There are 7 hidden switches. A switch that is on adds its own fixed numbers to the row, and there is some noise. The rows also spread widely along 9 directions, which tell nothing about the answers.
Known rows, each followed by its switches (1 for on, 0 for off):
[ -1   5 -28   8  -9   7  -6  14  -3  11  -5  -1   2   5 -15  14 -18 -12
  -3   5 -11  10 -12] | 1 0 1 1 0 1 0
[  9  -4  15 -14 -12   2  23   2 -13  23  -6   1 -14  -4   0   5 -18 -18
   0  -6  16  13  -1] | 0 0 0 0 0 0 0
[  0   7  -7 -11 -14   1  -4  18  -6  19  -4  -6   3  -2   8  12 -25 -23
   1 -17  -5   6 -13] | 1 0 0 0 0 1 1
[  8  -1   3  -2   1   2  10 -12  15   4   3   1   2   5 -11   4 -11  10
  14   8   2  10  -3] | 0 0 0 1 1 0 1
[  0  -4 -20   0  -1 -12 -11   8   5 -10  -5   3  -4  -2   2  -8 -29   0
   6   0  -7   1   1] | 0 1 1 1 0 1 1
[  5 -12  12  -6   1  -8  -5 -10   3   1  -2   3   2  10  -4  -7 -14  16
  -5   9  11  -2   6] | 0 0 0 0 1 0 1
[ 11  -5   6  -3   7   8   6  -1 -16  24   1  -5 -12  -1  -7   9  18 -10
  -5   0   4   1   1] | 0 0 0 1 1 0 0
[-14   5   5   0   9 -11  -3   3  -6   7 -11   2   2   2   4   8   5 -19
 -14  -5   4  -6 -21] | 0 0 0 0 0 1 0
[ -4   0  -2 -10   8  -5  16   3 -16  22   0  11 -12  13 -12  15 -12 -15
   2   1   6   2 -12] | 1 0 1 0 1 1 0
[ 11  -8   3 -11  -1  -4  -3  -1  -8  18   6  -3  -9   8  -7  -1 -10  11
   3   6   7   1  11] | 1 1 0 1 1 0 0
[  9  -5   9 -10   2   7  -8   1   9   1   6  -6  11   7  -3   7   0  -7
  15  -1 -22  -4   2] | 0 0 0 1 1 1 0
[ -8   1   2  -9   6  -8  27   3  -3   3 -14  14  -8   1  -4  12 -10 -30
   5   1   4   4 -18] | 0 1 0 1 0 0 0
[ -4  -8  -7 -12   0 -10   4  11 -10   2 -12  12  -7   7  -4   1 -19 -17
  -1   7  -2  -2   0] | 1 1 0 1 0 0 0
[ -2  -2  -6  -3 -14  -6 -10   9 -11  21  -7  -8  -6   1   3   2 -27   3
 -12 -11  18   8  -7] | 1 1 0 0 1 0 0
[ 15   0  -6  -5 -16  11   2  12 -12  27   1  -7  -5   1  -9   8 -16  -8
   2  -1   0  14   6] | 1 0 0 0 0 0 0
[  9   0 -14   1   5  -5  -8   0   0  11  -1  -5 -16 -12   6  -8   0   3
   6  -3   6   4   6] | 1 0 1 1 0 1 0
[  7  -9  21 -11  -2  -3  -9 -14   4  12   0  -8  -1   2   6  -6   4  18
  -8   2  19  -3   4] | 1 0 0 1 1 0 0
[  2   2   4  -2   5  -8 -21   3   3   2   4 -12   7  -4  13  -6   6   4
  -3  -8  -3 -11   0] | 0 1 0 0 0 0 1
[ -8   1  10  -6   8  -7  -2   3  -8  11  -9  -3  -4  -6  10   5  13 -19
 -11  -9   6  -8 -14] | 0 0 0 1 0 0 0
[  1  -2  -4  -8 -10  -5  -6   1   6  13   0  -6  -5  -3   5   0 -28   8
   8 -11  11   9  -6] | 1 0 1 1 1 0 0
[  1 -11   0  -7  -2  -5  10  -2  -2   2  -8  11  -5  13 -15   2 -26  -1
   2  12   3   8  -1] | 0 0 0 1 1 1 0
[ -6   2  14  -9   1  -5  19  -3  -2   7 -13   8   1   2   1   9  -7 -22
  -9   0  11   2 -20] | 0 0 0 0 0 1 1

New rows. What belongs after each?
[  4   3  -7  -5 -16   8  -6  11  -4  26   3 -12   0   3  -4  14 -21  -3
   2 -10   0  12  -9] | 1 0 0 1 1 0 0
[ 11  -6 -17   1  -9   3  -1   9  -8   9 -10   2  -9  -2  -7  -1 -15  -5
  -7   9   4   7   6] | 1 1 0 1 0 0 1
[ 10 -10   8 -11  -9  11 -13   9   2   7  -1  -7   8   0   7   3  -7  -8
   5 -10  -9  -4   3] | 1 0 1 0 1 0 0
[  6 -13  -2  -7  -9   2   1  11 -14  14 -11   1 -11  -1  -2   3 -18 -13
  -6  -5   2   6   3] | 0 0 0 1 1 0 0
[ 11 -14   3 -11   3   4  -1   7  -3   4  -1   1  -7  -2   1   0  -4 -12
  13  -5 -12  -3   9] | 0 0 1 1 1 0 0
[ 10   0 -14   0 -10  10 -17  15 -14  23   0 -13  -3  -1  -2   9  -3  -9
  -6  -8  -6   4  -1] | 1 1 0 1 1 1 0
[10 -6  4 -7  5  7  1  4 -5 14  1  1 -1  6 -8  8  4 -8  8  3 -8 -1  5] | 1 0 0 0 1 0 0
[ -2   4   0  -2   8  -3 -15   7   3   8   7 -10   8   1   5   7   3  -6
  10 -14 -12  -5 -10] | 0 1 0 0 1 0 0
[ -6   7 -23   5  -3  -1 -11   8   9   9  -1  -5   3   2  -3  10 -23   3
   5  -7  -2   7 -19] | 1 0 1 1 1 0 1
[ -8   4 -26   2  -6 -10 -19  14  -4  16   0  -9  -7  -1   4   3 -28   5
   0 -15   5   6 -13] | 1 1 1 1 1 0 0
[  6  -2  -6   1 -11   6  -7   1  11   2  -5  -4   8   4  -8   1 -15   4
   1  11  -3   7   0] | 1 0 0 1 0 0 0
[ 11  -6  20 -15  -7   3  -8  -4   2  11   4 -10   4   2   5  -3   0   5
  -4   2   6  -6   5] | 1 0 1 1 0 0 0
[ 18   0   0  -2  -2  10  16  -3   4  10   4  -3  -5  -2 -11   6  -2  -7
  18   7  -5  12   7] | 0 1 0 1 0 0 0
[ 12   4   8  -8 -13  14  -3  -1   0  21   4 -16   2  -5   7  10  -4  -4
  -4 -12   9   4 -10] | 1 1 1 1 1 1 1
[  6  -2  24  -9   2   9   5 -10   1  14  -4  -2   6   4   1   9  13  -5
 -10   2  13  -6 -10] | 1 0 0 0 1 0 1
[  5   2  -7   4   9   6   4  -6  14   2   0   4   5   5 -10   8   1   3
  10   8  -2   2  -9] | 1 0 1 0 1 0 1
[  2  -4  -2   1  -9  10   1   5  -2   5 -17   2   2  -1  -3   7  -4 -16
 -15   6   6   2 -10] | 1 0 1 1 0 0 0
[ -1  -3  17  -5   6  -6   1 -15   9   2   4  -3   6  12  -7   3   0  12
   1   9   8  -3  -9] | 0 1 0 1 1 0 0
[ -3  -8  11  -5  17 -13 -13  -3  -4   3  -2   1   0   5   5  -6  11   5
  -7   0   3 -17   0] | 0 0 0 0 1 0 1
[  0  -2  21 -16   6  -4   2 -11  10   8  -2  -2   2  -1  10   3   6   0
   1  -5  12  -7 -12] | 1 0 0 1 1 0 1
[-11  -3 -15   0  10 -17 -12   4  -9  13  -8   3 -14   2   0   0  -6   4
  -9  -2  12  -2  -8] | 1 0 0 1 1 0 0
[  0  -4   7   0  -5   0  -1  -8  12  -7 -16   5  10   5  -3  -2  -9  -1
  -9  14   8   2  -5] | 1 0 0 0 0 1 0
[ -7   0  13 -22  -3 -12   5   2  -8  15   0   2   0   9   4   6 -20  -5
  -8  -2  13  -6 -12] | 1 0 1 1 0 0 1
[  7   6  -6  -2  -3   7 -14   5  -9  32  15 -17  -1   6  -9  13   2   8
   1  -5  -2   4  -3] | 1 0 0 1 1 0 0
[  1  -7   4 -14  11  -5  -6  10 -17  16   0   4  -6   8   1   6   6 -16
  -1  -3  -8 -12   3] | 1 0 0 0 1 1 0
[ -1 -11   6 -14  -7  -7  10  -1   2   1 -12  14  -2  13  -8   2 -35  -5
   4   8   7   7  -2] | 1 0 0 0 1 1 0
[  9   1  -3 -15   8  -3  14   2   0   7   9   6  -7   6  -9   6  -9 -11
  25   6 -11   1   4] | 1 1 1 1 0 1 0
[ -7 -11  -9  -4  -2 -11  -6   9  -2  -7 -15   9  -2   7  -2   0 -27 -11
  -3   1  -4   1  -6] | 0 1 0 1 1 1 0
[  9   4  -8  -1   2  -3 -15   3  -1  20  11 -13  -8  -7   6  -4   0   9
   8 -10   3   2   6] | 1 0 1 0 0 0 0
[  7 -13   9 -14   2  -9  -7  -6  -1   6  -2   2  -8   5   3  -9  -9   9
   1   5   7  -3  11] | 1 0 0 1 1 1 0
[ -1   3  -9   0  -4   3 -13  15 -10  20   1  -8   3   6  -2  14  -5 -10
  -4  -9  -5   0 -11] | 1 1 0 0 1 0 0
[  5  -6  18 -20  15 -16  11 -14  -2   9   2   6 -16  -1   7  -9   5   1
   7   3  16  -7   6] | 1 0 1 1 0 1 0
[  1  -5  22 -21  -3  -5  11  -3  -5  16   1  -2  -5   1   7   5 -15  -7
   0 -12  14  -2 -10] | 0 0 1 1 1 0 1
[  9   2   6   0  10  11  12  -3   5   0  -3   6   8   4 -10  11  16 -20
   5  11 -15  -2  -5] | 0 0 0 0 0 1 1
[  7  -3  11 -15   6   6   3  -1  17  -3   4  -1  11   5   0  10   3 -11
  25   0 -18  -5  -4] | 1 1 0 1 1 0 0
[ -5  -1   0 -13   0 -17   2  -1  -3  13   6   3  -5  14  -9   1 -27  11
   3   7  10   2  -3] | 1 0 1 1 0 0 0
[ 14  -9  -4  -3 -11  12 -11   2   7   6   0  -6   6   7 -11   2 -13   9
   5   9  -8   6   9] | 1 0 0 1 1 0 0
[  3   0 -14   4 -13   1 -16  13 -10  17   0 -11   0   3  -8   4 -17   3
 -11   0  -3   7  -1] | 0 0 0 1 0 0 0
[ -2  -3  25 -20  -2  -7   6   1 -15  16   3  -3   2  14  -4   8  -5  -8
 -11   4   7  -8  -6] | 0 1 0 1 0 0 0
[  9  -8   6  -5  12   5  -5  -2  -2   5   6  -1   2   7  -7   4  11   0
   2   6  -9 -10   3] | 0 0 1 1 1 0 1
[ 0 -2  7 -7  5  0 -9 -2  9  6 -2 -6  4 -1  6  5  7 -2  6 -6 -2 -4 -8] | 1 0 0 1 1 0 0
[  1   5  16 -12   2  -4  -3  -3  -2  14  10  -6   9  13  -4   6   3   3
  -1   5   3  -7  -5] | 1 1 0 0 0 0 0
[15 -9  9 -8 -1  7 -3 -4 11  1  1 -2  5  2 -1 -1 -1  0 15  2 -5  0  9] | 1 1 0 0 1 0 0
[ -6   2 -21  -1   4  -1   1  17 -14  22 -10   2 -13  -3  -2  16  -6 -23
   1 -11  -3   6 -16] | 1 0 0 1 1 0 0
[  4  -8  18  -6  -5   0   1 -11   6   7  -5  -5   2   3   0   1  -6   7
  -7   2  15   3  -5] | 0 0 0 1 1 0 0
[ 10  -5 -10  -9  -6   4   9   9  -6  19  -7   1 -16  -8   2   6 -15 -18
  13 -11  -1  13   1] | 1 0 0 1 1 1 0
[ 16  -1   0  -6 -15   9  -5  -2   8  12   7 -11   3   2  -6  -1 -18  12
   9   4   1   9   8] | 1 0 1 1 0 0 0
[ -6  -2 -17   1  -1   0  -4  12   2  -2 -11   6   3   4  -6   7 -16 -15
   0   4 -10   0 -10] | 1 0 1 1 0 0 0
[  0  -2  -4   3   2  -2  -4  -1   0  12 -15  -2 -10 -12  11   0   3  -7
  -5 -11  16   4  -9] | 1 0 0 0 1 0 0
[  9   0 -20  18   5   4 -13  -5  -1  15  -6  -5  -9  -7  -5  -2  10  14
  -9   5  12   6   1] | 1 0 0 0 1 0 1
[ 10   5  -5  -4   8   7  -3  -1   9  10  13  -5   8  10 -13  13   4   4
  19   7 -16  -1  -3] | 1 1 0 1 1 0 1
[  8 -11   8 -15  -4  -6 -13   3  -5   7  -3  -4  -4  -1   7 -10  -6   3
  -3   1   2  -7  14] | 1 0 0 1 0 0 0
[ 12 -12  17 -14  -2   3  -4  -1  -4  11   2  -7  -5  -3   8  -2  -1  -3
   3  -9   2  -4   6] | 0 0 1 1 1 0 0
[  1   0  -3  -1   4   0 -17   8   0  12   1 -12  -1  -8  10   5   6  -8
   5 -18  -9  -4  -7] | 0 0 0 1 1 0 0
[  0  -5 -19  11  -7   2  -3   9  -6   3 -18   3  -5  -1 -10   3 -13 -11
 -13   8   0   9  -5] | 0 0 0 1 0 0 0
[  0  -2  -7  -5  -3  -4  -4   5   4   8   3  -3   0   4  -5   6 -24   1
  14  -5  -7   8  -5] | 0 0 0 1 1 0 0
[ -7  -2 -11   4   4 -10  -2  -8  13  -2 -14   6  -6  -1  -1  -1 -13   4
   1   3  12   8 -12] | 1 0 0 1 1 1 0
[ -1   5   1  -6   4   1  -2  -4  14   9   8  -3  11  14 -11  13  -7   6
  15   5  -8   2 -12] | 1 0 0 1 1 0 0
[ 22  -1  14  -7   3  11  10 -10   0  19  13  -9  -8  -5  -4   0  15   1
  13   3   2   4  11] | 0 0 1 1 0 0 0
[ -2   0 -13  -4   7 -15 -26   6  -1  10   7  -8  -3   3   5  -4  -7  15
   1  -5   0  -8   0] | 1 1 0 1 1 0 1
[ -3  10 -20  12  21 -14  -2  -4   4   6   4   0 -10  -2 -10   2  12   5
  10   7  -1   2  -8] | 0 1 0 1 0 0 0
[ 12   3   7 -12   1   0   9  -1   0  19   2  -4  -9 -10   8   2   1 -14
  16 -10   3   6   1] | 1 0 0 0 0 1 0
[ 17  -1   4  -3  -4  10   1   2  -5  24  12 -10  -4   2  -8   7  -3   2
  13  -5  -4  10   6] | 0 0 0 0 1 0 0
[  4  -5  -3  -7  -3   3 -16   8   9   3   0  -6   9   4   0   5  -9  -2
  10  -3 -14  -2  -1] | 1 0 0 1 1 0 0
[15  0  0  5 -5 13 -9 -3  9  1  1 -8 10 -1 -2  0  0  1  0  5 -7  2  2] | 0 0 1 0 0 1 1
[ -1  -1   1  -6   0   6  10   5   0   5 -15   5  -1  -5   3  10   2 -27
  -1  -2  -1  -1 -13] | 1 0 1 1 0 0 0
[  4 -10   1 -17 -10  -5   0   4  -1   9  -6   1  -9   0   6  -2 -31  -4
   7  -9   7   6   1] | 1 0 1 1 1 1 0
[-14  12   0  -1   5  -4   0   1   5   8  -8  -1   8   2   0  15   4 -17
  -7  -2   2  -1 -29] | 1 0 0 1 0 1 0
